The rows of a group lie close to one hidden flat surface of 11 dimensions, which may be shifted away from zero. Surfaces can cross.
In the rows, 128 means zero.
Known rows, each followed by its group:
[130 116 158 105 122 156 126 115 127 167 121 137  98 159 145] -> Z_664
[107 118  95 115 153  89 155  62 126 107 124 113  97 149 169] -> Z_272
[117 133 118 107 159 131 153 164 121 134 113 154 109 120 126] -> Z_73
[125 153 108  98 112 152 155  89  71 152 115 133 139 115 100] -> Z_272
[139 133 112 126 112 122 142 147 135 130 117 106 154 163  78] -> Z_271
[118  91 155 151 159  80 118 140 103 192  99 135 155  64 161] -> Z_271
[122 146 136 125 151  91 124 147 151  94 170 152 129 125 118] -> Z_664
[ 96 159 123 106 169 161 135 131  99 146  98 134 106 168 150] -> Z_664
[ 89 182  87 102 136  74 131 117  93 119 118 122 109 121 133] -> Z_272
[127 121 111 125 134 159 103 143 137 129 117 132 100 131 129] -> Z_73
[121 133 129 139 124 146 131 142 134 115 113 115 117 144 151] -> Z_246
[134 107  86 104 126 103 183 126 122 114 130 144 141 160 100] -> Z_271
[154 146 114 147 101  79 120 190 152 121 159 142 120 105  88] -> Z_664
[141  76 131 116 158 133 141 112 135 148 157 174 132 133 160] -> Z_272
[124 131  94  94  88 118 145  98  86 154 164 172 154  79 184] -> Z_401
[110 140 183  88 116 116  77  97 174 150 139  94 126 128 155] -> Z_664
[112 114 135 134 178 106 147 123 102 107 115 150 132 106 111] -> Z_664
[135 102 138 116 170 157 129 127 137 140 119 136 148 146  87] -> Z_246
[119 163 116 155 168 174 117 120  88 155 128 130 150 126 159] -> Z_246
[131 132  96 126 103 171 133 122 120 103 132 124 145 156 128] -> Z_271
[124 117 144 132 185 182 140 100 120 112 112 136 108 144 109] -> Z_271
[141 116 165 167 132 144 152 138 110 112 113 137 128 108 115] -> Z_272
[126 118 158 141 163 185 123 108 116  87 118 151  91  92 109] -> Z_271
[121 118 162 146 141 104 102 124 133  90 143 137 137 106 113] -> Z_664
[115 157 107 137 138 141 127 129 107 117 116 126 107 121 142] -> Z_401
[138 139 131  93 129 166 129 125 164 115 142 130  96 111 116] -> Z_401
[128 114 136 102 161 129 119 158 137 143 155 174 158 119 113] -> Z_73
[122 163  82 118 137 132 114 146 137 133 120 101 144 128 106] -> Z_664
[106 150 145 141 132 130  91 140 149 104 106  95  87 134 151] -> Z_271
[129  49 166  83 139 112 121 120 112 168 117 188 112 110  96] -> Z_272
[131 102 147 133 133 102 156 133 148 109 155 149 151 118 159] -> Z_73
[125  87 109 141 146  94 113 117 108 140 115 132 168 115 113] -> Z_401
[143 110 168 139 108 101 136  72 169 156 110  51 134 156 145] -> Z_271
[148  91 135 151 161 131 141  95 118 168 121 128 137 114 147] -> Z_246
[122 130 101 119 134 129 120 132 142 109 116 111 118 140 111] -> Z_271
[128 140 124 153 139 126 144 137 110 116  98 122  89  94 112] -> Z_246
[138 122  92  87 115 118 118 141 163 166 138 108 181 100 122] -> Z_664
[108 131 100 115 140 132 119 166 124 104 110 148  92 129 118] -> Z_246
[150  92 128 122 106 160 123 110 159 149 104  87 146 140 116] -> Z_246
[100 120 146 109 161  62 132  90 114 124 106 117 120 124 100] -> Z_73
[122 115 128 154 196 119 162 129  91 136 106 146 126 125 116] -> Z_401
[125 122 143 126 109 129 149 115 133  96 118 118 121 116 130] -> Z_271
[118 129 153 126 132  95 124 135 121 127 129 138 134 113 115] -> Z_73
[130 147 115 124 118  73 135 103 117 142 160 144  96 108 157] -> Z_272
[126 136 127 115 138 110 119 122 144 140 145 130 120 104 145] -> Z_401
[120 133 132  85 115 144 159 110 133 110 111 115 140 114 108] -> Z_73
[ 83 152  81  98 121 103 108 133  94 107 127 151 129  93 166] -> Z_272
[140 106 127 119 108 118 106 129 155 165 126 105 126 179 129] -> Z_272
[119 131 191 101 149 137 148 156 157 120 116 136 111 111 121] -> Z_271
[113  82  92  92 135 133  97 150 135 104 110 147 162  65  93] -> Z_401
[120 137 122 149 189 116 146 127 133 139 114 111 125 145 150] -> Z_246
[138 144 127  70 116 145 153 136 158 164 136 124 130 135 120] -> Z_664
[120 131 141 158 178 148 113 165 171 112 131 112 145 134 177] -> Z_73
[109 113  97 137 165 114 179 121  93 117  98 142 122  87 168] -> Z_272
[144 105 160 124 125  72 159 123 155 146 142 123 126 140 130] -> Z_272
[146 113 131 124 125 155 122 117 109 137 145 156 139 140  84] -> Z_401
[136 136 175 100 120 144 129 129 160 112 152 133 134 123 101] -> Z_664
[146 139 147 136 113 146 129 158 149 143 117  97 174 115  97] -> Z_246
[135 110 126 134 134 119 159 131 109 136 103 140 103 116 114] -> Z_272
[114 125  95  73 136 120 127 102 127 173 126 122 154 138 140] -> Z_73
[136 134 131 118 134 141 115 125 143 137 115 101 144 126  79] -> Z_246
[142 121 130 118 102 126 114  89 144 153 135  90 175 113 125] -> Z_246
[104 105  57  66 136 147 168 111 132  89 115 138 165  85 153] -> Z_271
[139 141 121  84 125 124 139 115 165 141 156 138  60 158 137] -> Z_246
[137 129 135 137 148 119 122 125 124 161 134 119 170 103 113] -> Z_246
[132 138 134  87 117 150 124 123 151 125 153 142 130  91 121] -> Z_401
[129 119 101 133 134 117  98 136 107 125 134 156 112 131  91] -> Z_401
[133 156 102 122 107 146 117 152 162 148 108  73 135 137 135] -> Z_246
[134 102 144 104 119 110  87 135 144 148 159 168 100 150 111] -> Z_272
[126 136 153 115 193 154 126 137 147 113 168 166 143 150 114] -> Z_664
[110  99 111  56 123 124  81 133 147 164 128 150 113 128 131] -> Z_271
[146 116 115 103 127 154 156 154 102 186 153 200 106 106 162] -> Z_401
[123 158 143 143 168 123 133 130 111 158 139 135 140 122 148] -> Z_401
[143 129 163 164  97 121 128 117 127 157 115  83 151 173 136] -> Z_271
[151  94  82  71  31 149  87 134 180 131 151 135  97 114 128] -> Z_401
[132 109 118 132  99 125  99 123 130 113 134 133 121 126 119] -> Z_73
[152 115 160 130 168 139  89 125 160 177 152 130 127 136 106] -> Z_73
[142 121 100 114 113 140 151 137 129 118 134 138 140 125 104] -> Z_73
[140  97 120 113  90 129 163 159 120 113 126 170 119  77 129] -> Z_272
[140 117 148 112  94  87 124  93 138 123 154 138 104  80 122] -> Z_401
[ 97 115 142  98 141 160  94 130  66 166  98 176 101 121 126] -> Z_664
[127 145 137 109 105 162 107 116 166 144 116  69 148 151 144] -> Z_664
[129 131 102  96 157 135  93 150 114 215 163 166 182 141 140] -> Z_73
[125 152 155 146 155 138 121 136 149 136 119  93 150 129 135] -> Z_73

New rows. What belongs after each?
[149 138 117 109 139  93 125 149 106 215 130 159  74 147  72] -> Z_272
[110 143 134 127 100 136 107 137 128 100 128 123 120 136 144] -> Z_246
[150 134 142 136 177 144 153 144 162 176 134 122 108 134 150] -> Z_73
[120 109 129 133 169 103 134 132 149 103 104 108 138  97 101] -> Z_401
[133 130 105 126 144 137 114 140 146 151 124 108 156 127 115] -> Z_664
[134 121 124 137 155 133 144 104 132 105 120 119  99 144  97] -> Z_401
[150 125 134 134  89 134 164 128 153 154 122  97 122 143 167] -> Z_401
[142  80 114 126 144 153 113  84 132 119 139 141 120 148 118] -> Z_73
[136 140 114 107 134 145 120 105 121 152 144 142 117 119 121] -> Z_246
[120 148 144 153 146 131 113 146  85 130 132 148 168 127 104] -> Z_73
[104 111 120  89 145 146 119 123 124 122 104 137 124 119 128] -> Z_271
[113 130 118  86 145  99 153 119 117 133 140 151 141 129 127] -> Z_272
[141 103 124 105 159 130 148 122 157 117 149 139 161 127  91] -> Z_73
[134  84 123 159 131 133  69 138 174  52 146 123 141 129 100] -> Z_73
[121 116 166 150 147 138 108 138 120 148  78  93 129 175  83] -> Z_272
[ 97 187  90 108 109 137 114 141 110 104 133 130 131  80 165] -> Z_401
[139 105 118  98 102 177 135 120 154 122 157 150 160  56 176] -> Z_271
[144  96  99 105 169 144 131 141 148 175 123 139 132 138 115] -> Z_246
[130 155  97 145 159  65 120  92 145 133 163  92 156 185 123] -> Z_401
[139 137 136 162  74 108 131 113 123 126 127  99 122 125 158] -> Z_73
[145 153 127 180 124 117 127  78  99 152 143 119  89 115 164] -> Z_272
[151 101  94 131 107 149 154 115  82 166 143 163 161 168 125] -> Z_401
[146 189 125 142 156 159 155  97 149 166 122  65 108 152 137] -> Z_246
[159  95 160 148 146 163 198 170 161 138 106 115 166 137 135] -> Z_246
[160  96 162 110  97 166 133 122 144 147 158 159 117 153 126] -> Z_664
[ 89 165 131  85 150 137 124 146 105 129  99 123 171 116  94] -> Z_73
[113 159  99 126  65 140  71 108 116 101 129 106 116 116 128] -> Z_401
[106 169 105 118 122  92 132 122  76 138 160 163 177  78 165] -> Z_401
[120 148 160 139 114 141 159 162 134  80 119 131 121 109 133] -> Z_271
[112 151 141  57 135 123 164 140 156 153 109 111 126 104 118] -> Z_73
[131 132 110 132 150 112 143 116 142 111 139 118 142 136 124] -> Z_664
[116  84 134 121 123 104 105 199 138 114 128 169 161 118 131] -> Z_246
[131  79 131 120 104 138 128 158 127 117 125 174 101 116 142] -> Z_246
[111 102  85 114 157 152 175 137 132  95  95 135 101 152 164] -> Z_246
[137 119 129 150 135 144 117 128 124 136  91 106 100 112  98] -> Z_246
[145 108 107 155  83 206 123 109 112  94 128 133 118 121 152] -> Z_272
[158  95 137 117  87 126 148 107 161 130 112 104  86 116 110] -> Z_246
[129 147 106 118 127 109 138 118 142 103 148 113 163 137 103] -> Z_401
[124 102 152 119 169 127 110  70 119 151 122 126 113 143 117] -> Z_73
[124  93 129 109 137  74 123 183 166 158  95 114 115 167 109] -> Z_272
[142 105 115 136 143 121 134 110 133 136 126 126 108 152 115] -> Z_401
[174 145 143 182 142 137 145 122 151 108 183 148  66 169 115] -> Z_272
[168  99 134 139  86 176 167 155 160 105 108 110 113 172  78] -> Z_272
[ 93  87 186 131 142 137  72  83  98  96 101 140 120 127 116] -> Z_272
[126 170 146 113 159 106 155 149 207  82 130  85  92  99 117] -> Z_401
[159 117 107 160 135 156 103 132 130 135 167 161 114 121 130] -> Z_271
[110 134 141 124 151 184 129 130 118  98 118 138 135 167 131] -> Z_246
[ 72 119 144  87 150 119 132 121 104 103  74 133  94 148 140] -> Z_271
[122 122 155  84 161 112  93 146 156 142 143 142 157 110  73] -> Z_73
[143 115 143 128 132 150 100 113 156 115 118 110  90 126  68] -> Z_73
[124 136 133  62 166 153 107  90 136 130 165 160 116 164  64] -> Z_246
[113 106 143  90 121 102 150 121 135 135  97 114 137 121 117] -> Z_271
[133  82 141  98 150 154 125 127 169  89 161 161 167 119 119] -> Z_73
[121 158 115 114 122 197 168 108  82  93 115 159  79 101 132] -> Z_401
[137  94 126 124 115 136 116 106 144 100 133 132 113 129 118] -> Z_73
[139 105 126 123 135 143 116  86 122 150 126 129 106 126 126] -> Z_246
[137 115 109 122  70 116 128 116 123 129 135 129 113 124 149] -> Z_73
[107  86 111  86 123  97 109 130  98 174  96 144 154 112 109] -> Z_271
[107 134 129 122 152 111 123 123 123 113 138 130 163 132 133] -> Z_246
[155 161  94 125  95 196 169 157 128 136 106 109 115 126 100] -> Z_73
[111 169 149 116 141 125 148 154 135  97 155 138 167 143 136] -> Z_246
[119 158 158 124 113 107 123 160 142 101 129 117 158  67 104] -> Z_401
[117 112 135 126 113 142  98 157 129 114 118 141 126 135 129] -> Z_246
[131 142 135 136 153 139 140 133 138 138 129 132  87 153 155] -> Z_246
[129 109 121 164 101 131 106 117 123 162 102  85 144 131 183] -> Z_272
[150 102 140 122 136 170 141 104 130 149 131 129 141 175 104] -> Z_272
[131 115  90  97  98 121 122 147 125 134 141 172  87  87 140] -> Z_401
[131  96 139 100 101 123 118 143 145 151 118 125 153 149 113] -> Z_272
[135 135 107  95 108 103 132 115 149 125 163 148  88 104 139] -> Z_401
[ 99 167 156 159 144  94  87 112 100 103 142 132 115 112 150] -> Z_272
[134 146 103 178 120 124 115 120  88 151 110 108 115 152 137] -> Z_73
[131  70 125 114  91 140  94  60  95 142 100 124 144  68 101] -> Z_271
[116 152 161  78  99 155 126 142 149 136  97 109  84  97 123] -> Z_73
[158  52 110  78 141 120 117 114 162 177 206 200 166 135 151] -> Z_73
[162 142 142 125 115 149 135 138 126 167 137 136 128  80  78] -> Z_246
[119 184  90 124 153 146 134 112 119 156 142  94 185 183 153] -> Z_272
[138  96 112 128 121 114 137 128 130 141 130 148 102 119 152] -> Z_272
[146 141 126 119 109 153 109 140 136 155 130 131  86 120 115] -> Z_246
[119 137 115 102 154 159 160 165 141 120 133 149 149 137 145] -> Z_271
[122 133 125  76 125 114 138 129 160 133 125 108 151 114 108] -> Z_73
